The rows of each matrix lie in a flat space through zero, up to rounding. After each matrix: how many dimensions does the smallest such space have?

8,-22,-27,3,-10,16,-5,34,1,-1,-24,-54,5,2,-30,29,-14,-38,32,-20,5
-22,65,-48,2,-29,16,-21,37,4,-33,-57,30,52,52,-37,29,42,-25,-60,-1,6
-27,-48,10,-10,14,39,23,-1,-28,21,15,10,-34,4,7,-25,-19,59,-46,8,-33
3,2,-10,-4,5,16,25,21,-10,-1,-22,-27,-11,-11,-25,-3,-7,-1,43,53,3
-10,-29,14,5,9,24,-3,14,-1,13,-22,-42,-48,-39,-8,21,-10,-11,46,10,-3
16,16,39,16,24,-70,-30,-5,17,-68,47,2,15,-28,-16,-8,-20,16,51,-26,30
-5,-21,23,25,-3,-30,-14,-6,16,-20,38,11,-17,-13,72,-17,-24,15,-11,-43,-52
34,37,-1,21,14,-5,-6,-34,-19,-27,-41,39,32,19,2,47,39,-18,-6,12,15
1,4,-28,-10,-1,17,16,-19,5,-40,-10,15,-14,37,-12,12,0,0,-50,8,-20
-1,-33,21,-1,13,-68,-20,-27,-40,-90,4,-7,-27,5,2,22,22,9,7,1,-21
-24,-57,15,-22,-22,47,38,-41,-10,4,-5,-25,-56,-12,34,0,-11,3,15,6,-14
-54,30,10,-27,-42,2,11,39,15,-7,-25,13,9,-1,28,32,1,31,-8,-2,9
5,52,-34,-11,-48,15,-17,32,-14,-27,-56,9,-28,40,24,-16,-7,-22,-1,28,4
2,52,4,-11,-39,-28,-13,19,37,5,-12,-1,40,9,17,5,4,-8,-12,-32,53
-30,-37,7,-25,-8,-16,72,2,-12,2,34,28,24,17,17,-34,36,83,-71,5,-43
29,29,-25,-3,21,-8,-17,47,12,22,0,32,-16,5,-34,5,20,-3,15,11,-27
-14,42,-19,-7,-10,-20,-24,39,0,22,-11,1,-7,4,36,20,-63,-1,-26,11,11
-38,-25,59,-1,-11,16,15,-18,0,9,3,31,-22,-8,83,-3,-1,79,-50,-22,-30
32,-60,-46,43,46,51,-11,-6,-50,7,15,-8,-1,-12,-71,15,-26,-50,12,-54,-3
-20,-1,8,53,10,-26,-43,12,8,1,6,-2,28,-32,5,11,11,-22,-54,-71,3
5,6,-33,3,-3,30,-52,15,-20,-21,-14,9,4,53,-43,-27,11,-30,-3,3,-23
 -> 16

33,2,28,8,-5,-4,-15,-6,-17,9,12,-5,-5,40,-21,3,5,23,20,-15,2
2,-35,-23,21,-12,18,15,3,19,-20,4,-3,5,-18,2,-12,1,4,-18,10,-14
28,-23,23,3,10,7,7,12,-33,35,-16,2,-13,31,41,-2,8,-2,10,-22,16
8,21,3,-13,-10,21,5,18,-2,-4,-17,3,-7,-14,-12,-28,-28,8,6,-16,8
-5,-12,10,-10,-80,-2,-13,-24,25,-18,31,-6,-2,-25,-19,17,-3,-8,44,0,-10
-4,18,7,21,-2,-29,14,-27,-5,-20,34,-12,4,4,27,30,2,19,2,19,-7
-15,15,7,5,-13,14,-36,5,-1,-43,-3,-7,-3,13,18,5,-15,12,9,21,-15
-6,3,12,18,-24,-27,5,-34,7,-5,17,-2,-2,10,-24,-14,-2,3,28,-19,-26
-17,19,-33,-2,25,-5,-1,7,-1,-11,3,-25,17,11,3,7,14,0,-4,-2,-24
9,-20,35,-4,-18,-20,-43,-5,-11,-4,-33,36,-9,0,5,-8,-15,-26,25,7,17
12,4,-16,-17,31,34,-3,17,3,-33,-32,-13,5,10,4,-24,-4,6,0,4,8
-5,-3,2,3,-6,-12,-7,-2,-25,36,-13,20,-9,-1,17,-2,1,-10,3,-6,18
-5,5,-13,-7,-2,4,-3,-2,17,-9,5,-9,-10,0,-11,3,8,6,16,10,20
40,-18,31,-14,-25,4,13,10,11,0,10,-1,0,-12,-15,5,-10,-5,16,-19,4
-21,2,41,-12,-19,27,18,-24,3,5,4,17,-11,-15,38,5,-16,-5,-17,12,6
3,-12,-2,-28,17,30,5,-14,7,-8,-24,-2,3,5,5,-14,12,-10,4,5,18
5,1,8,-28,-3,2,-15,-2,14,-15,-4,1,8,-10,-16,12,2,-14,11,10,11
23,4,-2,8,-8,19,12,3,0,-26,6,-10,6,-5,-5,-10,-14,25,-5,0,-5
20,-18,10,6,44,2,9,28,-4,25,0,3,16,16,-17,4,11,-5,-45,-13,-21
-15,10,-22,-16,0,19,21,-19,-2,7,4,-6,10,-19,12,5,10,0,-13,7,8
2,-14,16,8,-10,-7,-15,-26,-24,17,8,18,20,4,6,18,11,-5,-21,8,-15
 -> 13

43,-25,7,29,45,19,-21,8,-31,-22,69,29,-14,-2,54,40,-4,-48,-16,10,10
-25,-23,-12,-9,9,-41,-29,-61,-45,22,-13,1,46,55,-47,-11,-9,-25,19,10,-5
7,-12,-43,-10,45,63,-13,-25,-57,-19,-12,-16,-3,33,61,26,-22,9,-10,21,2
29,-9,-10,-39,-17,-34,34,9,-11,-5,17,11,11,5,-20,60,38,-13,-2,43,20
45,9,45,-17,-16,-13,-21,-40,-50,49,-53,61,6,-33,-26,43,-26,-16,25,12,49
19,-41,63,-34,-13,11,43,24,6,4,-56,73,-19,-55,10,43,1,39,26,-26,29
-21,-29,-13,34,-21,43,-116,35,29,-9,-12,-27,-7,0,3,25,-7,64,-58,36,-12
8,-61,-25,9,-40,24,35,10,-7,29,-9,-25,-23,-59,-16,17,-3,-59,-45,10,-2
-31,-45,-57,-11,-50,6,29,-7,-36,-25,71,0,4,24,26,-11,-5,-19,-89,-4,-110
-22,22,-19,-5,49,4,-9,29,-25,-65,-4,-40,-5,6,-44,-3,-21,-9,-1,6,-17
69,-13,-12,17,-53,-56,-12,-9,71,-4,34,-14,20,31,-32,-9,-29,-27,-45,-5,-44
29,1,-16,11,61,73,-27,-25,0,-40,-14,-75,-3,25,-11,-8,-38,46,-35,-20,-62
-14,46,-3,11,6,-19,-7,-23,4,-5,20,-3,32,38,-26,-41,31,-40,-26,6,5
-2,55,33,5,-33,-55,0,-59,24,6,31,25,38,-43,20,1,8,-17,25,8,71
54,-47,61,-20,-26,10,3,-16,26,-44,-32,-11,-26,20,15,3,38,47,31,9,-30
40,-11,26,60,43,43,25,17,-11,-3,-9,-8,-41,1,3,86,19,-13,-30,46,64
-4,-9,-22,38,-26,1,-7,-3,-5,-21,-29,-38,31,8,38,19,-21,-54,2,18,24
-48,-25,9,-13,-16,39,64,-59,-19,-9,-27,46,-40,-17,47,-13,-54,74,-17,-20,-14
-16,19,-10,-2,25,26,-58,-45,-89,-1,-45,-35,-26,25,31,-30,2,-17,-8,-15,34
10,10,21,43,12,-26,36,10,-4,6,-5,-20,6,8,9,46,18,-20,-15,-36,42
10,-5,2,20,49,29,-12,-2,-110,-17,-44,-62,5,71,-30,64,24,-14,34,42,-33
 -> 18

-8,8,14,24,35,3,-9,14,29,11,9,1,-13,9,24,-8,23,61,-11,-53,-6
8,26,12,24,21,-26,36,9,16,14,-12,-3,-52,-9,3,86,-1,-33,-9,16,57
14,12,-7,44,58,13,46,12,1,-73,-8,-51,47,-29,-19,-8,41,19,-49,51,31
24,24,44,-44,72,-15,-32,27,-98,-13,2,21,57,-38,24,47,-66,71,-11,-17,1
35,21,58,72,16,26,81,-33,34,-23,-7,61,-7,-3,-10,35,35,14,-50,14,-23
3,-26,13,-15,26,-32,5,-5,23,-50,-41,27,15,-3,-26,-11,4,-19,-18,-6,-16
-9,36,46,-32,81,5,-7,-22,1,-6,26,-41,-4,-23,1,-1,27,-17,-26,-1,-26
14,9,12,27,-33,-5,-22,18,-12,21,34,1,30,12,15,0,-20,-16,-44,0,-18
29,16,1,-98,34,23,1,-12,-12,-16,55,19,-15,30,7,-4,-4,-21,23,17,4
11,14,-73,-13,-23,-50,-6,21,-16,-7,-10,-21,-6,-28,-19,-48,7,-16,29,35,-41
9,-12,-8,2,-7,-41,26,34,55,-10,-45,-2,-4,-3,-28,41,-12,18,-39,17,-42
1,-3,-51,21,61,27,-41,1,19,-21,-2,-14,-22,-15,-31,-22,-28,-8,10,57,-9
-13,-52,47,57,-7,15,-4,30,-15,-6,-4,-22,-62,-47,28,46,-38,-17,-4,-61,14
9,-9,-29,-38,-3,-3,-23,12,30,-28,-3,-15,-47,44,31,-59,-16,13,-11,74,5
24,3,-19,24,-10,-26,1,15,7,-19,-28,-31,28,31,-80,81,-23,-52,21,-29,47
-8,86,-8,47,35,-11,-1,0,-4,-48,41,-22,46,-59,81,1,32,-72,-39,-13,28
23,-1,41,-66,35,4,27,-20,-4,7,-12,-28,-38,-16,-23,32,1,35,-8,8,-41
61,-33,19,71,14,-19,-17,-16,-21,-16,18,-8,-17,13,-52,-72,35,-28,-45,-15,-8
-11,-9,-49,-11,-50,-18,-26,-44,23,29,-39,10,-4,-11,21,-39,-8,-45,-32,81,13
-53,16,51,-17,14,-6,-1,0,17,35,17,57,-61,74,-29,-13,8,-15,81,0,-42
-6,57,31,1,-23,-16,-26,-18,4,-41,-42,-9,14,5,47,28,-41,-8,13,-42,-28
 -> 17

-35,-23,-38,2,8,-2,2,13,-12,0,11,-8,18,24,-8,-8,12,-2,6,-3,12
-23,-16,-18,3,0,1,-5,6,-9,-5,1,-13,5,13,-6,-2,-5,-4,10,3,9
-38,-18,-92,-24,21,-13,-6,-5,1,6,-11,-22,6,60,-17,-21,11,40,5,20,-12
2,3,-24,-15,8,9,-4,-15,17,-4,4,-4,-9,17,-3,-16,-9,29,3,14,-11
8,0,21,8,-34,-27,-4,6,-29,16,-27,-11,12,-6,-4,30,-14,-26,4,6,5
-2,1,-13,9,-27,-16,-3,-5,-26,6,6,-12,25,-11,-22,-1,6,0,2,0,9
2,-5,-6,-4,-4,-3,-35,-32,12,-4,-24,-20,-24,1,-7,8,-8,34,-3,-9,-9
13,6,-5,-15,6,-5,-32,-31,25,0,-20,-17,-22,16,8,3,-11,30,-13,-2,-15
-12,-9,1,17,-29,-26,12,25,-47,16,-16,-5,25,-12,-17,22,9,-35,10,3,14
0,-5,6,-4,16,6,-4,0,16,0,0,6,-9,10,15,1,3,2,-8,-8,-3
11,1,-11,4,-27,6,-24,-20,-16,0,-1,-20,-7,-29,-25,-5,0,26,-1,8,1
-8,-13,-22,-4,-11,-12,-20,-17,-5,6,-20,-14,-4,12,-13,9,-1,25,3,-2,-5
18,5,6,-9,12,25,-24,-22,25,-9,-7,-4,-43,-16,5,-8,-3,34,-10,2,-14
24,13,60,17,-6,-11,1,16,-12,10,-29,12,-16,-42,15,33,14,-39,-16,-17,1
-8,-6,-17,-3,-4,-22,-7,8,-17,15,-25,-13,5,15,-1,13,8,-8,-6,5,-2
-8,-2,-21,-16,30,-1,8,3,22,1,-5,9,-8,33,13,-7,6,11,-4,2,-13
12,-5,11,-9,-14,6,-8,-11,9,3,0,-1,-3,14,8,6,-28,9,5,13,-4
-2,-4,40,29,-26,0,34,30,-35,2,26,25,34,-39,-8,11,9,-47,14,-13,25
6,10,5,3,4,2,-3,-13,10,-8,-1,3,-10,-16,-6,-4,5,14,-1,-10,-5
-3,3,20,14,6,0,-9,-2,3,-8,8,-2,2,-17,5,2,13,-13,-10,-27,11
12,9,-12,-11,5,9,-9,-15,14,-3,1,-5,-14,1,-2,-13,-4,25,-5,11,-11
 -> 9

3,3,-6,-4,7,4,-3,3,7,-7,9,-1,-1,-9,14,1,6,-4,-6,1,-7
3,6,-5,-29,16,11,-6,9,8,-7,8,-9,2,-7,31,-3,-1,-9,2,13,-3
-6,-5,12,-1,-13,-4,6,-4,-15,14,-19,-2,3,20,-25,-2,-14,7,13,0,14
-4,-29,-1,114,-18,-64,19,-58,-4,10,26,82,-16,-9,-61,7,-9,42,-6,-43,6
7,16,-13,-18,9,25,-11,25,15,-18,6,-27,0,-20,30,4,30,-21,-23,4,-24
4,11,-4,-64,25,23,-10,18,9,-8,5,-24,7,-2,52,-7,-9,-16,12,27,2
-3,-6,6,19,-11,-10,5,-8,-8,8,-7,9,-1,8,-24,1,-4,8,3,-8,6
3,9,-4,-58,25,18,-8,14,9,-7,7,-18,6,-3,49,-7,-11,-13,12,25,3
7,8,-15,-4,15,9,-8,9,18,-18,21,-3,-3,-24,33,2,20,-11,-17,1,-19
-7,-7,14,10,-18,-8,8,-7,-18,17,-22,2,2,23,-37,-1,-14,10,13,-4,16
9,8,-19,26,6,5,-7,7,21,-22,24,2,-7,-33,18,8,37,-10,-34,-13,-30
-1,-9,-2,82,-27,-24,9,-18,-3,2,2,28,-11,-9,-53,11,24,15,-25,-36,-13
-1,2,3,-16,0,7,-1,6,-3,2,-7,-11,3,6,3,-2,-3,-4,4,6,3
-9,-7,20,-9,-20,-2,8,-3,-24,23,-33,-9,6,34,-38,-4,-23,9,23,4,24
14,31,-25,-61,30,52,-24,49,33,-37,18,-53,3,-38,82,3,46,-43,-33,21,-40
1,-3,-2,7,4,-7,1,-7,2,-1,8,11,-2,-4,3,0,-3,4,1,-2,1
6,-1,-14,-9,30,-9,-4,-11,20,-14,37,24,-3,-23,46,-3,-7,1,2,7,-5
-4,-9,7,42,-21,-16,8,-13,-11,10,-10,15,-4,9,-43,4,1,13,-3,-18,4
-6,2,13,-6,-23,12,3,12,-17,13,-34,-25,4,23,-33,1,2,-3,3,0,7
1,13,0,-43,4,27,-8,25,1,-4,-13,-36,6,4,21,-2,7,-18,0,16,-4
-7,-3,14,6,-24,2,6,3,-19,16,-30,-13,3,24,-40,1,-5,4,7,-4,11
 -> 3

-14,-18,-16,16,-27,-10,-28,30,10,7,12,2,10,29,9,0,-26,-16,-27,2,16
-18,3,15,-20,-25,6,5,5,18,-21,8,-1,-16,-38,-20,-3,20,-2,-14,-11,-19
-16,15,51,-14,-10,-51,-22,8,-32,-13,51,4,-7,0,-35,-23,7,14,-22,-11,-17
16,-20,-14,15,-20,-2,-10,1,-29,13,3,1,-32,39,15,3,-9,27,-1,-5,7
-27,-25,-10,-20,-4,3,-25,-7,-36,7,2,36,-9,-21,5,-5,17,-3,9,-7,-14
-10,6,-51,-2,3,51,41,0,69,-14,-52,-11,29,-14,27,36,-15,-36,11,-8,-14
-28,5,-22,-10,-25,41,0,4,22,-23,-18,16,0,-27,-2,-12,4,-15,15,-5,-25
30,5,8,1,-7,0,4,23,43,-4,2,-37,-2,12,5,-15,-11,-3,-50,14,18
10,18,-32,-29,-36,69,22,43,98,0,-33,-15,17,-42,7,-30,-26,-40,-37,34,9
7,-21,-13,13,7,-14,-23,-4,0,-12,-6,5,-9,39,30,3,-6,5,-10,2,15
12,8,51,3,2,-52,-18,2,-33,-6,44,-14,-14,22,-22,-22,8,23,-30,-1,5
2,-1,4,1,36,-11,16,-37,-15,5,-14,17,-3,-13,5,35,16,11,46,-2,6
10,-16,-7,-32,-9,29,0,-2,17,-9,-14,-3,-38,-47,0,-11,31,13,-16,-8,-23
29,-38,0,39,-21,-14,-27,12,-42,39,22,-13,-47,20,-12,9,5,45,0,-8,23
9,-20,-35,15,5,27,-2,5,7,30,-22,5,0,-12,8,18,-6,0,24,4,12
0,-3,-23,3,-5,36,-12,-15,-30,3,-22,35,-11,9,18,-29,0,8,41,23,8
-26,20,7,-9,17,-15,4,-11,-26,-6,8,16,31,5,-6,0,-6,-13,18,-10,-22
-16,-2,14,27,-3,-36,-15,-3,-40,5,23,11,13,45,0,8,-13,-2,8,1,20
-27,-14,-22,-1,9,11,15,-50,-37,-10,-30,46,-16,0,24,41,18,8,68,-13,-8
2,-11,-11,-5,-7,-8,-5,14,34,2,-1,-2,-8,-8,4,23,-10,1,-13,-7,3
16,-19,-17,7,-14,-14,-25,18,9,15,5,6,-23,23,12,8,-22,20,-8,3,16
 -> 11
